The rows are grouped in 4 ways, from coarse to fine. Each group lies inside one group of the grouping before and may be the whole of it. The rows also spread widely along 14 directions, which tell nothing about the answers.
In the rows, zero is written as 128.
Known rows, each followed by its group in each grouping:
120,110,136,136,138,136,108,152,110,137,139,141,158,130,119,136,120,139,137,146,125,141,131,103,131,141,129,160  k740 k766 roso k753
122,127,143,139,117,148,110,134,98,130,147,138,156,137,123,155,108,146,138,137,118,109,127,107,136,135,130,146  k493 k83 gem k215
115,131,140,140,143,134,151,126,137,117,140,120,135,131,127,120,126,132,135,149,129,122,119,119,116,134,125,122  k493 k279 duz k223
109,121,146,139,145,136,104,105,118,118,113,125,128,140,137,140,151,126,129,136,130,123,119,140,151,159,99,148  k740 k912 duv k296
127,134,151,115,103,133,134,127,131,146,129,131,117,135,116,144,106,120,130,124,110,112,127,112,142,107,158,128  k493 k7 sarun k561
134,128,142,103,143,127,123,137,128,122,127,146,146,142,137,152,105,116,125,137,141,128,118,118,130,152,127,122  k493 k279 duz k603
118,110,128,115,140,113,90,166,139,110,122,135,142,129,136,132,145,135,129,129,169,125,113,149,140,146,96,118  k493 k83 Popub k260
102,109,104,104,119,111,141,185,104,123,136,116,110,157,129,126,117,120,120,90,125,142,132,129,148,137,136,103  k493 k7 puro k583
113,111,142,120,133,134,121,133,123,147,115,129,88,121,118,128,155,115,124,156,105,133,111,123,164,115,147,151  k740 k912 laz k217
125,130,97,108,115,121,143,160,124,126,123,121,116,141,127,119,127,125,120,101,106,115,127,134,125,129,137,92  k493 k370 gel k469
125,121,166,119,121,132,121,124,128,142,131,143,104,107,122,147,112,117,150,147,169,146,116,116,146,114,114,144  k493 k7 puro k102
120,124,118,127,118,138,132,116,135,158,102,135,85,137,126,114,118,125,131,95,93,138,140,126,129,106,125,165  k740 k766 viveg k313
142,118,144,122,118,121,128,137,144,159,125,151,149,112,106,126,125,112,137,138,121,146,138,92,119,124,138,154  k740 k912 Soge k268
120,117,140,119,144,142,106,133,102,146,100,140,81,130,121,140,137,121,125,135,129,149,123,160,171,122,111,146  k493 k83 gem k363
122,127,130,122,131,104,100,150,147,110,127,130,123,121,145,123,164,119,136,143,124,109,94,119,130,156,97,115  k493 k83 mifid k910
128,101,142,130,154,130,138,151,144,128,124,125,154,139,110,97,118,126,132,146,129,138,131,107,133,136,158,132  k493 k83 mifid k936
147,126,112,105,117,122,121,164,131,133,124,120,103,132,118,103,108,120,140,110,100,130,120,124,121,128,139,102  k740 k766 viveg k470
137,137,125,119,109,98,115,148,142,135,135,140,141,121,131,135,139,109,142,121,102,132,120,100,105,155,102,127  k740 k912 laz k714
153,115,128,95,121,138,107,151,129,129,125,127,95,128,123,111,85,121,147,121,125,129,111,118,133,122,145,114  k740 k766 roso k292
106,112,122,126,135,142,160,127,92,133,122,128,130,127,117,139,156,118,115,143,145,137,128,121,157,142,132,121  k493 k370 gel k901
147,145,138,139,126,146,147,119,126,145,119,130,135,114,97,118,121,133,137,134,119,134,143,142,105,120,121,112  k493 k7 tigob k948
102,125,112,127,124,125,138,145,124,130,135,130,122,138,137,137,150,130,113,133,95,112,117,106,128,127,141,136  k740 k184 Keteg k331
117,134,175,134,126,110,107,120,136,140,129,148,146,132,129,162,125,112,146,133,142,144,129,111,139,150,96,160  k493 k7 sarun k200
115,126,139,132,87,110,108,130,134,123,127,114,126,142,130,130,129,121,151,78,137,107,134,123,150,138,103,125  k493 k83 gem k363
123,120,116,114,127,142,137,130,109,113,118,116,122,158,129,126,108,128,122,96,135,116,131,145,144,145,129,101  k493 k83 Popub k260
146,144,156,116,136,99,103,141,150,130,117,138,137,116,120,140,151,100,139,150,126,141,113,135,125,163,96,108  k740 k912 duv k296
118,118,150,129,132,146,114,123,116,118,128,125,136,130,125,142,140,136,127,154,132,99,110,121,153,138,140,128  k493 k7 puro k583
113,138,137,120,124,111,130,151,137,124,130,112,101,144,128,127,123,119,136,120,110,125,116,138,141,131,129,104  k493 k370 gel k901
113,117,132,131,123,128,134,153,110,122,142,114,145,148,120,127,109,133,138,117,127,126,133,116,143,142,140,117  k493 k370 gel k469
119,111,126,135,137,125,131,130,132,145,111,124,105,134,118,98,146,114,132,124,84,144,130,113,137,135,130,154  k740 k912 Soge k268
113,109,145,133,131,143,130,149,104,134,137,128,150,134,108,138,105,140,138,132,162,145,142,128,151,124,135,137  k493 k370 gel k901
129,136,143,140,156,123,135,128,154,132,114,119,134,139,114,107,142,121,131,148,90,135,125,129,115,149,131,127  k740 k766 roso k753
113,143,164,140,138,141,120,147,109,133,144,123,138,139,109,160,111,147,132,162,123,126,126,149,147,121,139,120  k493 k370 gel k469
130,141,133,121,136,96,135,153,154,147,118,137,89,125,125,112,145,100,137,138,81,152,113,117,119,134,112,126  k493 k83 mifid k910
130,113,129,133,144,141,135,109,135,108,119,114,148,149,132,103,126,125,131,125,113,107,121,105,126,162,143,127  k740 k184 Keteg k331
120,115,143,119,127,126,122,132,143,151,108,154,138,128,122,142,139,120,118,134,137,130,134,117,146,118,134,158  k493 k83 mifid k936
114,90,119,122,132,129,97,162,107,136,125,133,127,142,127,118,134,126,128,125,94,130,124,100,159,140,146,165  k740 k912 duv k296
119,125,128,120,110,105,114,154,141,119,136,115,96,137,140,111,108,120,158,96,120,127,113,117,133,134,109,119  k493 k370 gel k901
105,105,146,144,127,146,128,140,109,135,140,120,130,133,112,121,114,142,144,132,140,131,137,117,155,113,140,153  k493 k279 duz k603
106,108,119,137,111,139,120,145,97,118,150,111,118,130,127,121,120,143,146,111,146,131,128,125,140,129,109,130  k740 k912 Soge k268
112,115,111,144,129,152,136,155,104,123,148,121,136,141,120,113,97,160,137,120,125,127,137,127,117,115,131,132  k493 k83 mifid k936

New rows, each followed by its group in each grouping:
117,112,108,120,123,120,105,149,103,121,126,134,150,137,135,139,152,125,121,112,130,125,126,123,138,166,101,129  k740 k912 Soge k268
118,128,118,126,137,113,149,151,135,136,128,138,124,130,126,120,137,116,129,128,110,148,126,114,113,138,114,128  k493 k83 gem k215
117,114,121,128,113,138,140,130,124,121,140,121,113,131,133,113,113,131,143,116,126,113,117,101,129,124,129,128  k493 k83 Popub k260
133,123,112,147,134,122,149,137,123,131,129,114,145,139,111,88,132,120,142,110,87,148,144,111,102,163,114,123  k740 k912 Soge k268
126,119,109,125,142,141,171,126,125,145,118,140,112,133,121,106,119,118,123,127,97,146,132,105,111,126,137,139  k493 k83 Popub k260
127,143,156,146,101,115,121,148,121,138,154,118,134,109,102,135,131,126,160,138,126,139,131,122,124,128,105,115  k740 k912 duv k296
110,129,127,142,146,130,130,138,104,134,125,130,127,132,122,132,166,127,120,153,88,130,120,126,136,150,118,136  k493 k7 sarun k200
132,114,134,127,148,141,117,139,132,149,105,136,114,121,105,110,141,129,123,148,111,145,131,144,137,115,137,145  k740 k912 Soge k268
128,123,126,124,112,146,129,115,127,134,120,124,133,150,121,126,101,134,126,96,113,110,143,126,129,123,145,135  k740 k912 Soge k268
119,124,126,114,108,133,130,143,109,158,132,160,101,108,127,156,116,126,134,125,140,152,129,115,129,102,107,155  k493 k7 puro k583
121,140,126,135,101,134,119,128,137,129,132,117,78,125,131,114,120,140,150,112,98,103,112,134,124,102,111,124  k493 k83 Popub k260
133,124,152,123,121,130,106,164,112,137,152,131,151,133,107,146,96,135,141,143,126,137,131,117,135,126,145,129  k740 k912 Soge k268
124,151,126,118,90,112,152,125,114,127,134,124,136,133,127,154,147,107,124,108,113,105,124,108,128,153,119,91  k493 k7 tigob k948
135,123,155,120,133,131,128,115,125,142,107,140,137,129,113,139,151,104,123,153,116,122,119,110,158,151,140,131  k493 k83 Popub k260
106,99,126,113,133,136,128,143,91,139,124,136,98,147,134,136,107,116,132,117,125,151,124,107,170,135,134,157  k493 k370 gel k901
113,120,144,121,133,152,140,125,91,126,149,130,120,137,127,157,92,127,135,142,152,146,123,119,143,132,129,132  k740 k912 duv k296
113,117,140,150,136,151,128,108,114,117,128,111,126,147,127,116,104,143,148,109,145,134,138,137,134,139,109,143  k740 k184 Keteg k331
135,148,139,120,132,116,146,132,132,147,124,140,116,134,122,140,124,103,129,138,88,149,125,110,117,142,128,126  k740 k184 Keteg k331
136,151,129,108,121,133,137,141,125,118,137,113,93,141,128,134,99,125,132,124,112,120,112,144,121,124,136,82  k740 k184 Keteg k331
123,113,132,114,123,120,111,148,130,103,142,114,105,133,145,116,107,123,153,116,153,128,105,116,136,142,114,113  k740 k184 Keteg k331
144,150,158,126,129,122,113,128,146,129,134,136,137,133,126,143,103,123,145,140,113,127,119,119,110,141,121,124  k740 k184 Keteg k331
128,141,142,136,116,140,154,111,112,141,116,105,89,145,106,114,114,116,139,106,89,129,137,138,143,128,135,111  k493 k7 puro k102
134,150,127,125,116,122,154,128,125,119,133,119,134,122,120,131,142,117,132,127,124,118,121,129,110,152,110,79  k493 k7 puro k583
117,120,130,139,142,161,152,120,91,141,121,124,102,131,110,120,108,135,137,130,131,155,139,142,142,120,123,137  k493 k370 gel k901
134,127,155,131,113,136,107,135,129,139,120,127,134,118,103,134,138,132,137,140,133,108,128,137,152,115,137,122  k493 k83 gem k363
128,120,128,138,123,157,147,92,113,126,113,117,122,133,121,111,115,131,141,109,136,118,136,127,136,137,121,127  k493 k370 gel k469
142,115,129,99,118,120,145,118,136,134,107,129,115,123,122,119,139,88,128,120,135,137,121,108,140,150,132,112  k740 k912 laz k714
115,103,144,123,104,124,101,136,114,137,115,130,126,123,119,134,140,122,140,103,168,131,136,131,170,130,107,144  k493 k7 sarun k561
126,123,113,117,100,156,111,145,68,114,145,115,100,129,129,140,117,144,136,121,117,96,107,128,152,133,128,99  k493 k7 puro k583
137,114,131,119,114,134,125,125,125,139,132,146,134,98,122,130,143,116,137,149,141,128,116,91,125,131,121,139  k740 k912 Soge k268
152,122,152,105,129,151,134,111,125,154,99,142,96,121,105,126,119,104,127,148,111,127,120,117,157,115,163,131  k493 k83 gem k215
101,114,137,120,128,129,115,141,141,117,136,121,86,123,144,128,139,132,133,147,140,114,96,121,148,108,133,135  k740 k184 Keteg k331
141,106,121,122,137,150,123,130,114,133,130,143,130,101,120,115,134,129,135,160,135,135,113,104,120,132,125,140  k740 k912 Soge k268
119,124,146,151,116,122,119,142,129,123,139,109,144,143,114,110,115,135,157,108,119,124,138,120,133,141,117,128  k493 k83 gem k215
143,109,135,98,116,133,123,132,138,129,110,137,129,103,116,122,144,114,126,138,171,114,115,124,146,123,137,106  k493 k7 sarun k561
122,111,114,114,123,118,150,159,139,152,125,130,104,135,114,102,107,115,131,103,111,163,144,115,120,108,142,139  k740 k912 Soge k268
131,147,135,121,111,119,152,140,142,109,150,107,128,149,128,120,84,125,145,104,120,114,123,118,103,136,134,83  k493 k7 tigob k948
97,105,108,109,145,115,141,155,147,114,129,136,135,138,150,126,145,123,110,137,134,117,106,100,130,137,142,133  k493 k370 gel k901
118,110,126,127,155,134,128,136,129,132,114,153,153,130,127,135,132,133,120,135,159,148,135,135,124,140,104,149  k493 k83 Popub k260
101,106,132,140,124,138,125,130,105,133,117,114,96,120,116,114,169,129,131,133,129,124,123,137,169,121,123,138  k493 k7 sarun k200
118,119,108,125,114,142,115,150,96,127,120,123,119,117,118,130,157,141,124,126,133,109,122,149,152,124,119,108  k493 k370 gel k901
121,153,120,116,107,125,178,130,108,139,137,134,130,126,120,160,126,113,121,119,141,138,136,128,118,132,115,90  k493 k370 gel k469
128,129,150,143,144,142,129,122,124,143,117,132,151,121,100,134,150,129,123,162,116,132,136,136,133,133,135,136  k740 k912 duv k296
106,104,119,131,132,144,130,157,121,126,127,108,101,138,117,98,126,146,128,124,119,117,127,141,151,102,151,128  k493 k279 duz k223
129,134,120,131,137,140,161,114,127,144,117,139,118,134,123,119,124,120,123,130,80,133,129,106,106,134,133,139  k493 k7 puro k583
138,121,151,138,144,150,111,124,119,119,145,123,130,128,123,117,103,136,153,166,101,122,104,102,122,144,138,142  k740 k912 laz k217
130,138,135,148,124,130,126,121,131,119,130,114,118,114,124,108,135,134,157,132,125,121,117,133,116,140,93,112  k493 k370 gel k469
120,94,140,124,132,123,110,137,134,122,125,131,142,133,132,111,123,121,143,120,145,129,122,96,145,147,126,152  k493 k7 sarun k561
125,140,152,145,144,149,126,120,118,132,126,127,126,134,115,134,97,144,146,135,136,143,135,155,125,126,107,133  k493 k370 gel k901
115,113,133,137,127,137,102,136,98,128,108,122,144,151,115,134,140,135,128,101,136,124,146,156,166,152,109,133  k493 k83 gem k215
119,121,132,122,136,126,130,146,153,104,144,112,122,122,132,111,126,133,136,148,142,114,104,125,116,123,135,103  k740 k912 duv k296
146,119,130,140,111,142,107,128,123,143,121,132,137,108,105,108,128,136,151,123,118,125,139,122,120,124,115,141  k740 k912 duv k296
128,107,125,115,123,128,114,128,116,141,98,130,97,106,115,116,178,106,126,133,139,137,120,138,164,136,111,128  k740 k912 Soge k268
110,135,145,146,131,120,142,134,101,149,140,141,126,125,120,148,140,115,141,144,102,162,129,101,129,151,98,152  k493 k7 puro k583
126,136,135,135,133,119,121,162,117,129,144,115,113,138,118,119,118,128,146,134,89,143,121,124,125,141,125,117  k740 k184 Keteg k331
125,117,128,121,132,135,116,164,88,119,136,118,128,123,111,131,145,132,129,148,138,128,117,141,153,143,127,96  k493 k7 sarun k200
135,126,104,111,117,114,110,157,116,125,138,141,126,119,139,130,143,116,133,130,94,121,106,97,114,156,109,121  k740 k912 duv k296
127,99,110,112,113,132,133,134,144,118,113,111,82,120,131,79,140,118,137,111,131,104,107,113,146,116,141,112  k493 k83 mifid k910
125,134,120,117,110,152,134,122,99,141,134,139,104,147,135,152,81,133,131,104,105,127,132,115,126,116,133,144  k740 k184 Keteg k331
138,118,148,118,113,136,122,129,133,141,139,135,86,111,127,111,89,120,162,135,118,134,108,90,128,106,134,147  k493 k7 sarun k561
123,114,133,138,128,152,134,154,97,132,145,112,144,159,104,114,75,150,138,111,104,131,148,123,134,123,162,130  k493 k7 sarun k561
146,116,171,120,128,115,94,149,135,133,106,118,127,118,96,114,136,112,150,133,160,143,130,153,166,140,119,108  k493 k7 tigob k948
120,147,144,127,154,124,126,148,134,116,145,121,127,151,129,140,111,131,126,156,96,131,111,138,114,143,133,110  k740 k912 Soge k268
107,126,117,112,140,109,119,157,111,129,122,135,107,134,136,147,156,113,116,126,136,157,120,151,142,151,89,121  k740 k912 Soge k268
127,134,126,97,136,93,136,154,143,134,103,145,131,138,128,145,153,93,111,115,140,150,129,143,135,157,104,102  k493 k83 gem k215
159,131,161,115,137,144,129,115,145,140,109,134,127,136,106,118,90,117,139,138,115,126,127,125,131,128,154,120  k493 k83 Popub k260
122,95,108,103,126,123,118,147,134,119,121,147,155,134,146,127,126,123,122,116,147,111,117,89,135,147,137,140  k493 k370 gel k469
148,122,148,134,123,124,123,138,132,129,140,111,133,127,106,94,116,114,157,140,89,128,119,91,125,151,145,119  k740 k912 Soge k268
134,147,148,114,130,135,107,122,134,117,131,130,120,127,133,154,129,128,125,157,124,103,100,140,129,135,124,107  k740 k912 Soge k268
131,113,126,125,164,141,122,149,117,134,125,159,132,105,124,129,135,133,130,172,148,158,114,125,117,133,104,146  k493 k83 gem k215
159,108,107,93,121,129,124,139,111,133,100,144,143,133,121,114,117,104,126,93,134,136,137,115,133,163,124,111  k493 k7 sarun k561
140,121,132,108,114,136,143,134,116,167,101,145,136,129,96,141,112,114,120,103,150,160,164,139,141,116,137,132  k740 k766 viveg k313
104,133,126,132,88,132,144,121,93,121,139,103,103,131,125,137,145,124,135,101,133,107,125,131,155,133,112,100  k493 k7 sarun k561
130,132,121,130,136,144,140,135,114,133,137,134,119,126,124,121,117,135,131,146,93,125,116,112,110,127,134,128  k493 k7 sarun k561
126,110,113,109,111,130,161,131,132,128,119,115,87,120,122,94,145,104,130,122,118,114,109,99,145,121,153,104  k493 k83 gem k215
119,132,128,131,120,137,132,147,104,146,140,151,144,126,120,158,116,138,128,134,133,142,138,121,122,121,113,141  k493 k83 mifid k936
101,134,134,134,122,115,132,133,124,139,120,120,92,148,131,130,128,118,138,103,100,140,130,134,147,132,109,140  k493 k370 gel k901
130,113,126,92,120,140,112,143,111,118,135,148,109,118,145,151,103,126,132,132,168,123,102,115,137,128,118,121  k493 k7 puro k583
112,116,144,119,133,119,124,160,135,132,146,144,139,140,133,142,87,129,141,125,152,150,131,110,127,123,123,152  k493 k279 duz k223
138,123,121,129,132,124,132,140,161,116,110,111,134,128,115,82,137,133,134,113,122,110,129,142,109,133,128,96  k493 k7 puro k583
131,112,144,141,144,132,115,146,108,119,128,118,146,109,107,112,150,130,149,158,159,141,120,136,146,156,105,110  k493 k370 gel k469
109,134,147,147,144,126,113,112,132,129,120,135,151,134,134,148,161,130,126,148,121,123,121,123,131,158,101,154  k740 k766 viveg k313
145,120,134,133,123,145,123,118,103,145,112,143,149,111,106,127,149,123,133,141,118,124,133,110,135,147,122,137  k493 k7 tigob k948
138,98,121,108,123,143,117,137,105,132,108,143,157,134,117,133,113,127,124,101,168,130,145,127,147,144,127,131  k493 k7 puro k102
122,142,143,139,135,113,118,128,143,111,138,122,145,118,131,134,158,125,138,153,135,121,109,131,112,159,91,109  k740 k912 Soge k268
140,128,132,128,133,134,139,121,120,151,105,133,121,148,112,112,101,113,139,105,83,147,145,116,131,144,134,143  k493 k370 gel k901
107,111,106,133,153,127,136,158,134,132,136,146,123,142,142,112,110,138,130,126,102,148,124,103,103,126,119,166  k493 k83 gem k215
137,98,138,117,127,130,112,165,126,130,132,125,146,129,110,111,108,128,141,129,144,136,132,109,143,129,155,128  k740 k184 Keteg k331
113,104,99,115,143,139,138,166,125,142,144,149,110,120,133,117,121,137,117,155,98,141,112,93,109,103,153,158  k740 k912 Soge k268
147,115,129,116,125,118,138,146,145,120,125,112,122,127,118,84,103,113,156,111,135,135,123,112,122,143,131,97  k493 k370 gel k469
123,118,120,105,128,125,140,139,163,138,125,145,117,136,139,123,93,125,126,114,130,135,125,104,105,106,144,148  k740 k766 viveg k313
132,132,116,118,132,136,171,131,119,136,120,129,122,112,109,120,152,116,114,144,127,134,126,131,118,128,132,94  k493 k7 sarun k561
113,122,153,119,120,107,106,155,156,136,131,122,115,156,127,129,89,123,148,98,126,142,134,124,140,120,133,146  k740 k766 roso k292
142,116,146,119,138,130,129,145,142,155,104,132,96,132,101,99,108,114,140,128,103,153,134,131,143,111,148,137  k493 k83 Popub k260
115,107,131,143,141,133,137,104,146,103,116,107,144,142,134,90,147,127,134,121,127,100,120,110,131,159,130,129  k493 k7 sarun k200
120,120,130,109,124,98,145,161,156,127,130,119,112,132,126,113,128,105,134,116,140,146,123,117,129,129,134,106  k740 k184 Keteg k331
140,135,122,130,131,130,156,134,124,119,135,120,143,125,117,110,127,123,135,133,115,126,123,114,102,151,125,93  k493 k7 tigob k948
124,147,130,120,134,127,153,113,125,116,135,135,150,146,141,151,120,117,120,128,119,118,119,111,107,163,117,110  k493 k7 sarun k561
103,92,138,121,134,110,124,156,143,107,134,106,109,145,138,95,119,117,147,111,147,134,113,107,152,143,131,128  k493 k7 puro k583
105,124,111,97,150,114,149,157,137,124,127,143,108,137,148,142,139,112,105,147,119,133,100,114,129,134,138,119  k493 k370 gel k901
120,134,152,111,117,123,138,126,150,145,124,136,78,126,128,136,115,110,137,136,118,130,111,117,141,101,137,135  k493 k83 Popub k260
129,147,123,105,135,115,158,142,141,149,113,152,109,114,121,144,154,106,106,150,109,141,118,129,113,121,128,110  k493 k7 tigob k948
114,121,114,131,118,161,156,114,90,136,124,133,139,144,119,143,116,138,116,109,131,120,147,125,137,126,135,134  k493 k83 gem k215
141,111,132,122,124,147,114,146,114,122,126,115,137,141,111,108,89,139,146,113,129,117,132,128,143,131,150,114  k493 k370 gel k901
126,130,135,131,116,170,117,119,81,140,139,135,118,117,115,158,116,147,134,150,130,119,122,128,142,115,128,138  k740 k766 roso k292
127,117,108,134,117,145,107,153,78,121,131,121,135,113,113,124,163,145,129,135,122,108,120,139,145,144,111,106  k493 k7 sarun k561
133,107,130,131,158,146,102,153,94,144,119,142,116,129,116,119,124,133,135,153,99,158,124,123,144,140,127,160  k740 k184 Keteg k331
115,115,140,122,140,134,107,153,119,118,150,132,122,124,136,138,113,137,143,157,146,136,103,112,133,133,122,138  k740 k766 roso k753
114,107,112,100,140,125,117,160,117,123,122,136,95,129,142,127,154,117,113,149,99,114,91,107,151,138,146,126  k493 k7 puro k583
135,123,125,125,121,110,136,156,125,124,139,124,146,123,118,110,126,116,146,116,134,143,129,110,113,154,108,104  k493 k7 sarun k561
132,146,109,135,104,129,134,133,109,143,131,135,122,107,116,134,151,127,135,124,103,130,132,130,106,131,93,117  k740 k912 duv k296
133,149,140,138,113,146,147,109,112,149,116,122,124,128,100,138,119,130,134,113,133,141,153,159,125,122,111,114  k740 k766 viveg k313
